The groups are shells around one centre, one inside the other: the same stretched ball of 7 dimensions in 8 sizes.
Known rows, each followed by its group:
[ -1.2   2.9  13.8  24.5  -0.5 -19.2 -10.6 -20.4   3.8  60.3 -16.6  -0.6
 -19.6  -9.5  -2.2 -19.6  18.8  -5.9 -20.3  16.6  11.3]	fipi
[-37.8  -9.8  12.8   3.0 -26.5 -23.1   1.8  20.8 -11.6  50.6 -15.2   0.4
 -46.5 -32.4 -28.4  -1.3  29.3   7.4  -0.2  39.6  22.1]	nuve
[-21.0  -2.3  26.2   0.2 -13.5 -24.5   0.4   5.0 -15.4  59.2 -13.7  -4.8
 -50.4 -11.4 -10.9 -16.4  39.4  -8.4  20.1  37.6  30.3]	subil
[-19.5 -18.5  26.7 -10.1   9.4 -29.1  15.4   8.7   6.2  47.3 -23.1 -16.5
 -53.0  -1.3 -11.0 -13.7  36.0  -8.7  17.5  40.4  33.4]	vebez
[-14.1  -9.8  25.6  11.9 -13.2 -41.2  -2.9 -14.5   2.9  45.0 -19.2 -13.0
 -54.6 -16.5   2.2  -4.2  26.9 -14.1 -12.3   2.8  20.3]	zakot
[  2.7  -0.2  18.7  23.8  -1.9 -18.4 -12.4 -28.0  15.1  57.4 -20.4  -4.8
 -24.9  -5.3   3.2 -11.5  14.7 -11.9 -22.6   8.5   5.1]	podut
[-38.4 -11.9  21.6   0.1 -29.4 -38.1   1.4  11.2 -10.2  54.3 -16.9  -6.9
 -58.7 -26.6 -26.0   2.1  35.1  -4.2  -0.3  31.3  20.1]	fipi
[-17.9 -17.0  22.3  -3.7 -10.0 -18.6   7.9  -3.8   5.0  40.8 -39.0  -5.0
 -63.5 -30.2  -9.4  -3.1  14.0   4.9  -3.2  25.8  18.8]	podut
[-27.1  -1.3  12.4  14.6 -12.8 -39.5  -3.5   0.0 -14.0  68.5 -11.1  -1.6
 -29.4 -17.6 -26.9 -17.5  35.1  -2.8 -15.3  33.4  17.5]	subil
[-24.1 -17.9   6.8  14.8   5.1 -47.0   9.2   5.2   5.7  38.9 -15.4 -12.1
 -31.9 -21.3 -14.7 -11.1  25.7   2.6 -29.9  15.7  26.2]	fipi
[-41.8  -2.6  14.2   4.7 -49.2 -16.8  -9.0   8.6 -18.9  66.2 -25.4  11.0
 -53.3 -46.3 -40.0   5.7  21.1  10.7  -8.9  42.0   3.1]	zakot
[-17.3 -18.7  17.4   3.5 -12.7  -9.2   2.8  -0.1  20.5  35.3 -33.1  -5.8
 -50.7 -26.5  -9.2   8.6   7.4   4.3 -11.6  21.1  10.2]	fipi
[  3.2   0.1  15.5  23.9  10.8 -18.2  -7.3 -14.5  11.9  52.6  -8.5  -7.6
 -14.3   4.0   6.8 -20.6  23.9 -12.1 -11.1  15.0  19.8]	Git
[-21.1 -13.1  15.4   5.8  -7.9 -18.8   5.0  14.1   2.3  35.0 -14.6  -7.0
 -43.7 -21.1  -5.6  -5.0  25.0   2.0   2.9  25.2  30.4]	Fon
[-17.4  -6.8  29.3  -3.7  -5.3 -32.5   3.1 -12.6  -5.2  69.8 -29.6  -7.9
 -53.9  -7.2 -18.3 -17.0  33.3 -11.4   5.6  38.5  17.1]	vebez
[ -6.6 -15.0  10.3  20.7   6.4 -28.4   1.8  -9.3  19.7  31.6 -20.4 -10.8
 -30.4 -17.9   4.1  -6.7  12.1  -0.6 -30.5   2.0  19.1]	Git
[-10.5 -22.2  11.2  10.6  26.5 -40.3  15.7   2.2  19.1  30.7 -17.5 -19.3
 -29.6  -5.4  -0.2 -17.0  24.7  -2.7 -19.4  14.8  33.8]	zakot
[-17.4 -22.0  14.7   5.7  -4.5 -29.1   9.8  -3.3  11.3  26.8 -35.2  -8.7
 -57.0 -35.8  -3.4  -0.6   9.4   8.1 -22.6   9.0  21.5]	Fon
[-26.0 -20.2  17.0   3.7 -19.2 -32.5   7.4   3.1   0.5  27.2 -31.2  -6.9
 -66.9 -43.3  -6.3   3.8  14.7   7.8 -15.9   9.1  24.3]	podut
[-25.8  -4.6  14.8  19.1 -29.8 -33.7  -9.6  -1.8  -5.8  49.3 -11.5  -2.5
 -42.8 -29.9 -12.1   1.1  24.7  -3.4 -19.8  10.5  14.3]	podut
[-15.4 -16.4  29.1 -10.9   3.4 -26.4  14.2  -0.2  -1.5  44.2 -32.9 -11.8
 -66.0 -14.4  -4.3 -15.4  29.2  -3.8  16.7  33.3  33.6]	zakot
[ -1.3  -8.0  26.2   3.7   3.5 -10.7  -1.6 -22.7  18.9  61.1 -35.4  -7.1
 -40.8  -1.5  -6.5 -10.5  15.1 -10.0  -4.2  29.6   5.5]	Git
[ -6.2  -2.2  20.1  17.4  -3.7 -29.2  -5.0 -13.2  -2.0  49.1 -14.3  -6.9
 -37.8 -12.2   5.2 -16.9  26.5  -9.6  -8.0  10.5  24.4]	podut
[-21.1 -24.5  23.0  -3.7  11.0 -45.9  18.3   7.6   8.2  32.9 -21.0 -21.7
 -56.6  -9.7  -3.8 -10.6  34.0  -7.7   0.7  20.5  38.5]	subil
[-27.3 -17.1  18.0   6.0 -14.7 -38.3   2.7  -3.6   9.2  49.5 -26.5 -10.2
 -50.2 -22.9 -20.8   3.1  21.8  -3.6 -21.8  20.0  10.5]	Fon
[ -1.9  -4.5  21.5  20.9   2.5 -38.3  -5.6 -23.3   7.6  50.5 -15.2 -12.4
 -34.7  -4.4   7.8 -15.9  25.8 -16.4 -18.7   1.7  19.3]	Git
[-33.6 -22.6  18.2  -4.4 -12.8 -41.0  16.4  18.9 -10.8  25.1 -23.8 -10.8
 -70.9 -39.6  -8.9  -4.1  29.0   7.6   1.0  20.0  41.4]	Git
[-10.3  -3.2  14.1  17.5  -3.3 -24.4  -3.2  -6.0  -1.8  49.3 -14.6  -3.3
 -31.0 -16.6  -2.7 -16.7  23.8  -2.1 -11.6  18.2  22.8]	nuve
[ -8.1  -4.5  28.2  -2.6   9.1 -21.4   4.2 -10.6   0.3  69.6 -25.2  -8.6
 -40.7   5.7 -12.0 -25.0  34.2 -12.7  14.5  44.7  21.7]	vebez
[-19.5   0.0   6.8  17.3 -20.1  -0.3  -9.1   8.1  -1.9  53.6 -14.0   8.1
 -22.7 -27.0 -18.1  -5.9  15.8   9.7  -8.8  34.9  11.8]	vebez
[-35.5  -4.6  15.5  10.2 -30.8 -28.7  -7.7   8.3  -5.2  65.2 -10.6  -1.6
 -37.1 -20.4 -32.0   2.0  31.8  -4.5  -9.1  35.4   8.5]	Fon
[-16.9 -23.8  18.0   3.3  15.7 -58.7  20.3  -3.0  -1.2  27.4 -27.3 -19.1
 -59.4 -24.2   2.3 -20.2  28.6  -0.2 -17.3   6.2  42.8]	zakot
[-23.4   0.4  14.5  17.6 -19.6 -27.8  -9.1   2.6  -8.0  61.1  -5.1  -1.8
 -28.9 -15.1 -17.1  -9.3  32.7  -6.3  -8.0  26.9  17.1]	nuve
[-27.5   0.2  15.3  14.9 -21.7 -29.3 -10.0   0.2  -5.5  72.4  -8.5  -1.4
 -26.9 -11.5 -28.8  -7.2  33.6  -8.0 -11.1  35.6   8.1]	fipi
[-30.4 -16.5  18.8   5.4 -25.8 -37.4   4.1   8.5  -6.6  30.3 -20.4  -7.9
 -65.9 -39.6  -6.3   4.0  24.3   2.3  -8.5   9.3  28.6]	fipi
[-31.5  -1.8  18.5   0.5 -34.8  -9.1  -6.8   2.2 -11.5  71.6 -29.5   8.7
 -48.8 -31.8 -35.9  -1.5  21.2   6.2   0.0  49.3   2.9]	zakot
[-21.5  -4.1  16.1  10.2  -5.3 -29.1  -0.7   5.3  -5.0  60.5  -8.5  -5.9
 -29.5  -7.3 -17.7 -15.9  35.9  -6.4  -0.9  35.4  23.4]	nuve
[  5.4   2.5  26.6  11.6 -10.6  14.5 -16.0 -23.2  22.0  63.8 -27.2   0.6
 -30.6   1.2   0.3  -3.1   9.8 -12.3   4.7  29.1  -2.9]	subil
[-22.1  -5.7  12.7  22.8 -45.1  -9.7 -18.2  -7.0   9.7  41.4 -21.3   4.2
 -44.5 -42.0  -9.6  19.9   3.7   3.3 -29.2   3.0  -3.6]	vebez
[-15.0  -1.6  27.3   3.8 -31.8   0.5 -12.5 -11.6   5.2  62.2 -29.9   2.7
 -52.5 -19.9 -13.0   5.2  15.0  -6.0   5.1  31.3   0.1]	fipi
[-27.7   2.2  20.5   6.4 -35.3  -9.2 -12.4   2.1  -9.1  71.8 -17.6   5.7
 -41.2 -20.8 -28.3  -0.8  26.8  -2.9   4.6  43.5   4.7]	Fon
[-20.5  -7.3  16.5  11.6 -20.4  -9.1  -7.7   4.5  12.2  50.9 -14.2  -3.2
 -33.5 -14.5 -14.7   5.4  20.0  -4.2  -5.2  27.9   8.7]	nuve
[-36.6 -12.8  24.0  -5.4 -26.3 -35.1   6.4  15.3 -17.0  47.3 -19.4  -6.3
 -67.9 -30.7 -19.2  -3.1  36.3  -0.7  11.6  32.9  30.9]	Git
[-17.6   0.2  17.5  11.1 -35.0  -1.9 -13.2 -12.1  -3.7  59.6 -33.0  10.3
 -47.9 -37.6 -17.1   1.4   7.6   6.9 -12.0  27.1  -0.9]	Fon
[-32.1 -14.5  13.1  10.2 -40.5 -26.9  -2.1   3.3  -7.2  29.7 -30.0   2.0
 -67.7 -59.0 -11.3  12.0   9.1  13.6 -23.6   5.4  15.5]	subil
[-17.6 -20.4  15.6   8.3  10.6 -53.5  11.7 -12.7  10.1  45.6 -29.9 -15.9
 -44.9 -17.1 -12.8 -13.5  23.1  -3.5 -31.9  13.0  20.2]	zakot
[-14.0  -5.5  15.0  15.2   8.6 -41.4   3.8   1.9  -7.1  49.6  -4.5 -11.1
 -28.1  -5.5  -3.1 -25.7  38.7  -8.2  -5.1  21.1  36.5]	subil
[-24.8  -9.5   8.9  15.9 -19.2 -28.1  -2.0   0.3  -2.6  44.9 -22.0   0.3
 -40.5 -36.9 -16.6  -3.1  16.0   8.3 -26.2  17.4  14.6]	nuve
[ -9.2 -11.9  24.4   7.7 -24.3 -16.0  -4.1 -21.8   7.2  35.6 -42.2  -1.8
 -69.3 -40.4   5.1   5.2   2.6   2.2 -16.9   1.1   9.0]	zakot
[-26.1 -11.4   9.3  12.7 -24.8 -14.3  -4.3   2.5   8.1  46.3 -26.0   2.0
 -39.5 -35.8 -22.2   7.2   9.4   9.5 -24.3  24.0   4.3]	podut
[-31.8 -16.1   6.8  15.9 -17.9 -42.2   4.2  12.6  -4.9  29.8 -13.3  -6.3
 -45.4 -40.5 -12.0  -0.6  22.7   8.2 -26.3   8.2  27.9]	fipi
[-26.1  -9.9  19.7   4.5  -7.1 -41.3   4.1   1.7  -5.6  58.6 -16.5  -9.6
 -44.0 -12.8 -20.3 -12.9  36.1  -7.1  -5.2  31.3  23.0]	nuve
[-24.7  -8.0  19.7   6.1 -17.1 -32.1   1.7   6.6 -12.5  45.2 -14.8  -5.5
 -52.8 -25.6  -8.3  -9.4  32.0  -1.9   2.4  22.7  30.5]	nuve
[  8.7 -11.7  23.2  11.6  25.4 -30.0   5.8 -26.6  18.7  43.8 -28.9 -15.8
 -36.9   2.0  13.6 -23.6  19.0 -12.4 -13.4   8.4  24.1]	subil
[-25.4 -11.7   9.3  13.9 -25.9 -11.1  -4.9   7.0   9.3  39.8 -21.4   1.1
 -39.1 -35.3 -16.6   9.6  10.0   8.7 -19.9  20.5   8.4]	podut
[-25.0 -10.6   5.6  20.2  -8.7 -30.6  -4.2  -0.1  14.8  57.4 -14.2  -5.2
 -17.1 -15.2 -28.2  -0.8  19.7  -0.6 -35.4  25.5   3.0]	vebez
[-24.7 -10.3  26.4  -4.3 -20.2 -22.0   5.0  11.4 -13.1  40.3 -20.0  -5.7
 -67.1 -26.7  -4.4  -6.2  31.8  -1.5  20.5  28.5  35.0]	vebez
[-30.5 -13.4  10.7   7.4 -36.0  -7.1  -3.8   6.1   4.7  40.9 -32.9   5.9
 -52.6 -48.6 -23.3  14.2   4.0  15.7 -19.9  25.0   3.4]	Git
[ -4.9  -8.4  15.6  19.7  -4.7 -16.5  -5.9 -11.1  16.9  38.9 -18.2  -7.0
 -32.5 -14.8   5.4  -3.3  13.2  -5.0 -18.2   6.3  14.5]	podut
[-50.3  -9.9  12.9  -3.9 -34.5 -29.6   5.6  32.2 -26.6  55.0 -13.7   2.6
 -54.7 -39.9 -39.8  -3.2  37.8  11.5   8.2  51.0  28.1]	vebez
[-12.6 -18.4  14.5   6.8   2.8 -20.5   6.5  -6.8  19.2  39.5 -33.6  -8.1
 -42.1 -20.9  -8.9  -3.6  10.1   3.7 -20.7  20.2  13.4]	Fon
[-26.5 -15.7   9.9  10.1 -14.0 -15.6  -0.6   8.4  19.6  47.3 -20.2  -5.1
 -30.7 -19.4 -25.0   8.3  15.1   2.8 -19.9  30.5   5.4]	Git
[-14.6  -1.8  16.0  19.8 -12.4 -41.6  -4.6 -13.1 -14.3  50.4 -16.4  -3.2
 -43.2 -27.6  -2.1 -17.9  26.7  -3.0 -20.0   6.9  24.3]	subil
[-25.0  -6.8  10.4  10.5 -15.8 -24.6   0.4   3.7  -9.9  51.4 -22.4   2.4
 -40.6 -33.7 -20.2 -10.6  21.1   9.3 -14.5  29.5  18.9]	Fon

New rows. What belongs after each?
[-18.0 -28.4  19.4  -5.7  11.6 -37.1  20.3  -2.8  15.2  32.0 -41.3 -15.8
 -61.2 -23.6  -9.4  -7.4  16.1   4.1 -15.0  21.1  25.7]	zakot
[-17.3  -7.0  21.2  10.2 -26.4 -20.5  -8.4 -18.1   5.0  56.0 -33.5  -0.2
 -52.7 -29.8 -13.9   3.1  11.6  -1.9 -20.1  16.6   0.5]	podut
[  5.6   5.7  20.8  18.8 -19.0  23.4 -21.7 -22.2  21.1  60.0 -25.8   7.0
 -25.0  -9.0   1.3   1.0   2.0  -5.6  -3.0  24.3  -7.3]	zakot
[-14.5  -5.5  23.6   5.3  -5.9 -33.0   1.2 -11.5  -7.9  58.0 -24.8  -6.0
 -49.8 -16.1  -8.6 -18.0  29.2  -6.4  -2.7  25.1  22.4]	nuve
[-28.2 -16.1  13.6   8.4 -12.0 -30.2   5.0  18.0   3.3  33.0  -9.3 -10.4
 -43.3 -22.3  -9.7   0.3  28.6  -0.2  -4.8  20.2  30.0]	Fon
[-27.3  -0.5  21.3   1.1 -37.5  -4.9  -8.4   1.1 -13.3  65.0 -28.4   8.9
 -54.3 -33.7 -25.6  -0.8  20.1   5.0   6.3  42.5   7.3]	fipi
[-30.5  -4.0  10.4  18.5 -35.8 -14.8 -13.5   7.7   4.2  55.4  -9.6   2.2
 -30.0 -26.5 -25.2  10.7  19.7   0.3 -17.7  25.8   2.5]	Fon
[-10.1  -7.7   7.8  16.5   8.3 -17.1   1.9   1.2   8.4  46.2 -15.6  -3.8
 -19.3 -12.5  -8.0 -17.0  19.5   3.6 -15.0  26.7  22.0]	zakot
[-26.9  -9.2  17.8  13.3 -27.5 -39.9  -4.0  -3.5  -7.4  45.0 -18.7  -5.0
 -54.9 -34.4 -10.7   0.3  24.3  -2.2 -18.7   8.6  18.0]	podut
[-13.6  -8.4  20.5   6.5  11.6 -31.7   5.6   4.4   3.6  54.1  -7.3 -14.4
 -29.3   6.9  -7.0 -20.9  39.9 -13.5   7.5  33.1  32.1]	Git
[ -8.8  -7.5  24.4   7.7  -2.1 -25.5   1.4  -4.6  -0.2  42.3 -16.2 -10.2
 -47.8 -10.6   6.9 -14.1  29.0  -9.5   6.3  16.2  31.3]	fipi
[-36.4 -14.0  21.5  -0.1 -25.7 -43.8   4.4   6.1 -11.4  51.0 -22.5  -7.5
 -63.7 -31.4 -23.2  -1.0  32.3  -1.9  -6.2  26.0  21.8]	Fon
[-19.8 -11.8  17.5   6.8  -9.3 -36.3   3.9 -10.0  -3.5  50.0 -31.5  -4.7
 -52.4 -29.8 -13.8 -10.6  20.0   2.4 -19.4  19.3  17.5]	nuve
[ -9.8  -9.5  16.4  14.8 -13.1 -23.3  -2.9 -17.4   4.3  40.2 -32.8  -1.9
 -50.3 -34.4   0.0  -5.0   8.2   3.7 -24.8   5.1  13.1]	podut
[ -7.0  -0.9  17.9  16.1 -12.6 -14.8  -7.0 -11.3  -3.7  46.9 -20.9   0.6
 -41.2 -24.2   3.1 -12.5  17.5  -0.4  -7.1  14.2  19.8]	podut
[-16.7 -11.0  24.5  -0.9   3.1 -38.9   8.4  -8.8  -4.5  58.0 -28.3 -10.3
 -52.1 -11.5 -13.0 -20.0  32.0  -6.8  -1.4  31.0  25.2]	fipi
[-28.9 -18.2   9.4   4.0 -12.1 -23.9   8.7  11.3   1.3  37.1 -28.7  -2.3
 -48.5 -38.2 -20.2  -1.8  15.3  14.0 -16.4  28.0  20.9]	Fon
[-19.0   4.5  14.6  19.1 -33.3   0.0 -19.3  -2.2   2.7  64.9 -12.3   6.9
 -25.5 -18.9 -19.3   3.3  17.7  -2.6  -7.7  31.3  -1.0]	podut
[-15.2   6.1  16.7  23.8 -22.9 -26.3 -18.1 -18.1  -3.1  73.7 -12.1   1.3
 -24.8 -12.7 -17.3  -9.1  25.4 -11.0 -21.2  20.8   1.0]	Git
[-29.4 -11.2  23.1   5.1 -47.4 -20.0  -7.2  -2.5  -4.7  38.6 -31.2   0.8
 -74.8 -49.2 -10.0  16.3  12.2   3.7  -9.5   9.6   9.8]	vebez
[-19.3 -12.0  24.9  -2.9  -1.7 -36.7   9.0  -5.4  -6.3  54.7 -29.2  -9.3
 -57.3 -16.5 -12.9 -17.0  31.0  -4.6   1.6  31.1  26.3]	Fon
[-17.9 -18.5  15.4   2.6  -5.4 -20.7   8.7  -0.3   7.5  34.1 -35.2  -5.1
 -54.4 -33.1  -8.3  -3.7  11.1   9.4 -13.5  20.6  20.7]	podut
[-17.7   4.4  17.0  16.2 -27.5 -17.3 -12.4  -8.1 -14.5  61.3 -17.7   6.0
 -40.3 -28.5 -12.1 -10.3  22.6   0.1  -7.5  24.0  12.9]	podut
[-29.0  -3.8  23.9   3.4 -41.3 -14.0 -11.1  -4.9  -3.2  65.7 -27.8   3.2
 -56.1 -29.1 -26.6   8.6  19.9  -2.9  -3.3  33.4  -0.7]	Git
[-42.5 -18.7   8.8   2.6 -22.9 -30.3   7.4  24.6  -2.4  41.7 -18.1  -3.9
 -47.3 -36.4 -32.0   5.3  25.2  10.7 -12.1  35.1  20.8]	podut
[-20.1 -14.7  21.0  10.2 -17.1 -32.1  -1.5  -4.4  11.3  39.8 -20.1 -11.7
 -51.5 -20.6  -5.0   5.6  21.1  -8.1 -14.7   8.3  15.5]	fipi
[ -6.4 -10.9  21.2  10.8  12.1 -37.4   2.4 -20.4  15.6  58.5 -24.7 -14.3
 -33.4   1.5  -7.5 -16.4  25.1 -13.9 -18.8  19.4  13.7]	Git
[-11.8  -0.4  14.6  25.6 -26.9 -19.1 -16.1 -16.3   3.4  49.4 -17.9   1.4
 -36.2 -28.7  -2.4   0.9  12.2  -3.0 -26.4   3.2   4.9]	Fon
[-16.2  -1.8  27.0   7.4 -24.0 -17.4 -10.3 -10.9   1.5  63.3 -20.4  -3.5
 -47.6 -11.7 -11.4  -1.6  25.8 -12.7   2.2  26.4   8.0]	Fon
[  2.0 -16.2  21.2  10.4   5.4 -23.3   5.5 -20.8  14.4  24.7 -36.7 -10.3
 -56.9 -26.0  18.5  -9.3   6.7   0.0 -17.1  -4.0  24.6]	vebez
[-16.6 -16.0  19.1   3.7 -20.1 -12.3   0.4 -10.8  12.6  39.5 -42.4  -1.4
 -60.5 -37.6  -9.7   7.1   2.8   7.3 -18.0  16.6   5.6]	fipi
[-40.4 -16.1  19.0  -3.9 -26.6 -31.0   7.5  24.6 -11.5  40.5 -15.7  -6.6
 -62.3 -32.5 -21.7   2.6  33.9   3.1   8.9  33.8  30.9]	fipi
[-11.7  -9.6  19.9   7.6  -4.0 -14.5   1.0   2.7   7.2  40.3 -16.7  -7.6
 -41.4 -12.5   0.7  -7.5  23.4  -4.2   4.4  22.6  25.9]	podut
[-29.1 -15.3  15.1  10.4 -23.8 -38.5  -0.5  -4.1   3.3  45.3 -26.9  -5.9
 -53.2 -35.4 -19.2   5.5  17.5   1.5 -28.5  12.6   9.8]	podut
[-19.5 -19.2  11.1   9.9   0.8 -28.5   7.5   5.1  15.1  34.0 -21.3 -10.7
 -37.9 -20.7  -9.5  -2.6  17.7   2.8 -19.9  17.7  21.5]	nuve
[ -6.8  -7.4  20.3   4.4   9.2 -16.4   3.6  -8.9   7.5  58.0 -26.3  -6.3
 -34.4  -3.8  -9.2 -19.6  23.3  -4.6   0.1  35.7  18.9]	Fon
[-34.2 -15.5  12.6  12.3 -21.2 -49.4   2.4   4.9  -4.1  42.2 -16.7  -8.8
 -50.1 -34.3 -19.0   1.0  26.9   0.7 -26.6  11.7  20.4]	podut
[ -0.1  -6.3  21.7   8.4   0.9  -2.5  -2.5 -12.5  14.5  47.4 -27.5  -4.0
 -37.9  -9.0   3.4 -10.2  13.5  -4.1   0.7  23.8  15.3]	podut
[-13.3  -6.3  26.3   9.4 -19.8 -12.1 -10.2  -7.4  16.6  53.7 -16.3  -8.5
 -42.1  -4.6  -5.4   6.3  22.6 -16.0   1.5  20.9   7.0]	vebez
[-27.4   0.3  11.0  21.1 -44.3  -2.3 -22.0  -1.6  10.6  65.5 -15.2   7.6
 -25.6 -26.2 -30.2  16.9  11.3  -0.2 -23.1  28.6 -13.9]	vebez
[ -6.5 -21.7  17.8  12.8  11.7 -39.9   7.2 -17.1  26.3  32.8 -28.9 -18.7
 -43.3 -12.1   3.8  -4.5  14.1  -7.8 -30.7  -0.4  17.5]	zakot
[-19.1  -2.9  18.3  12.6 -22.8  -8.0 -10.1   5.1   5.4  52.9  -9.6  -1.8
 -33.7 -13.0 -11.0   1.7  24.4  -6.4   2.4  28.3  12.8]	podut
[-22.9   0.9  11.4  26.6 -24.6 -26.4 -15.5   3.8   1.0  56.1   4.3  -3.3
 -19.2 -12.3 -13.3  -0.6  30.6 -10.1 -16.2  16.6  12.3]	zakot
[ -3.6  -1.4  23.9   6.9  -5.4  -9.7  -3.4 -14.0  -1.9  54.6 -27.2  -0.8
 -45.1 -14.7   0.8 -17.2  19.9  -3.7   5.4  26.4  19.5]	podut
[-10.5   3.7  18.8  11.1 -16.5   0.7 -10.2  -3.0  -3.9  60.5 -17.4   5.0
 -32.9 -15.1  -8.7 -11.7  21.3  -1.3   7.7  35.7  14.3]	Fon
[-45.0 -19.5  18.9 -10.8 -29.3 -33.6  12.1  20.8 -15.5  44.2 -30.4  -3.0
 -73.3 -44.5 -31.5   2.3  28.3  11.1   2.9  39.7  26.1]	Git
[-19.8   3.0  14.4  17.0 -32.8  -6.0 -14.3   0.6  -8.4  54.9 -14.3   7.6
 -36.9 -30.4 -12.1  -1.8  18.6   3.0  -4.9  25.3  11.0]	podut
[ -9.6 -18.8  16.2   9.8  12.5 -31.4   8.3  -5.4  20.2  36.3 -23.0 -15.4
 -37.0  -8.8  -0.9  -8.9  19.5  -4.9 -17.3  14.0  22.9]	podut
[-27.7 -11.7  17.2   7.8 -20.5 -37.6  -0.2  -5.8  -2.2  54.4 -27.3  -4.6
 -51.6 -30.2 -22.1  -1.8  22.1   0.0 -21.4  21.4  11.0]	nuve
[ -6.2   4.3  26.2  13.0 -22.1  -1.7 -15.7 -11.8   3.0  59.8 -15.3   0.2
 -38.7  -8.1   0.2  -4.6  22.2 -12.5   9.3  24.0  10.1]	fipi
[-17.6  -4.0  16.6  20.5 -30.5 -21.2 -14.1 -12.9   6.1  50.7 -19.8  -0.5
 -41.4 -28.1  -8.9   6.5  13.7  -4.1 -24.5   7.6   2.3]	podut
[-34.0   2.1   8.2  20.4 -39.1 -28.8 -12.1   5.7 -22.0  59.5 -10.1   8.0
 -37.1 -41.3 -26.0  -4.3  25.9   6.9 -19.7  24.4  12.9]	zakot
[-20.8   1.5  22.8  10.6 -24.8 -12.9 -12.6   2.6  -0.2  65.6  -6.4  -2.5
 -33.5  -4.9 -16.0  -1.9  32.9 -13.5   9.1  34.9  11.5]	Git
[-24.4 -23.8  19.1   2.4  -4.8 -40.1   8.4  -5.9  19.7  44.4 -32.4 -15.2
 -52.2 -18.8 -19.1   4.3  18.4  -4.3 -24.9  18.5  10.1]	vebez
[-33.0  -5.1  12.0  17.8 -40.8 -33.8  -9.7  -0.4 -13.0  49.6 -18.4   3.2
 -50.3 -46.0 -20.0   4.7  19.7   5.3 -26.4  11.8  10.2]	fipi
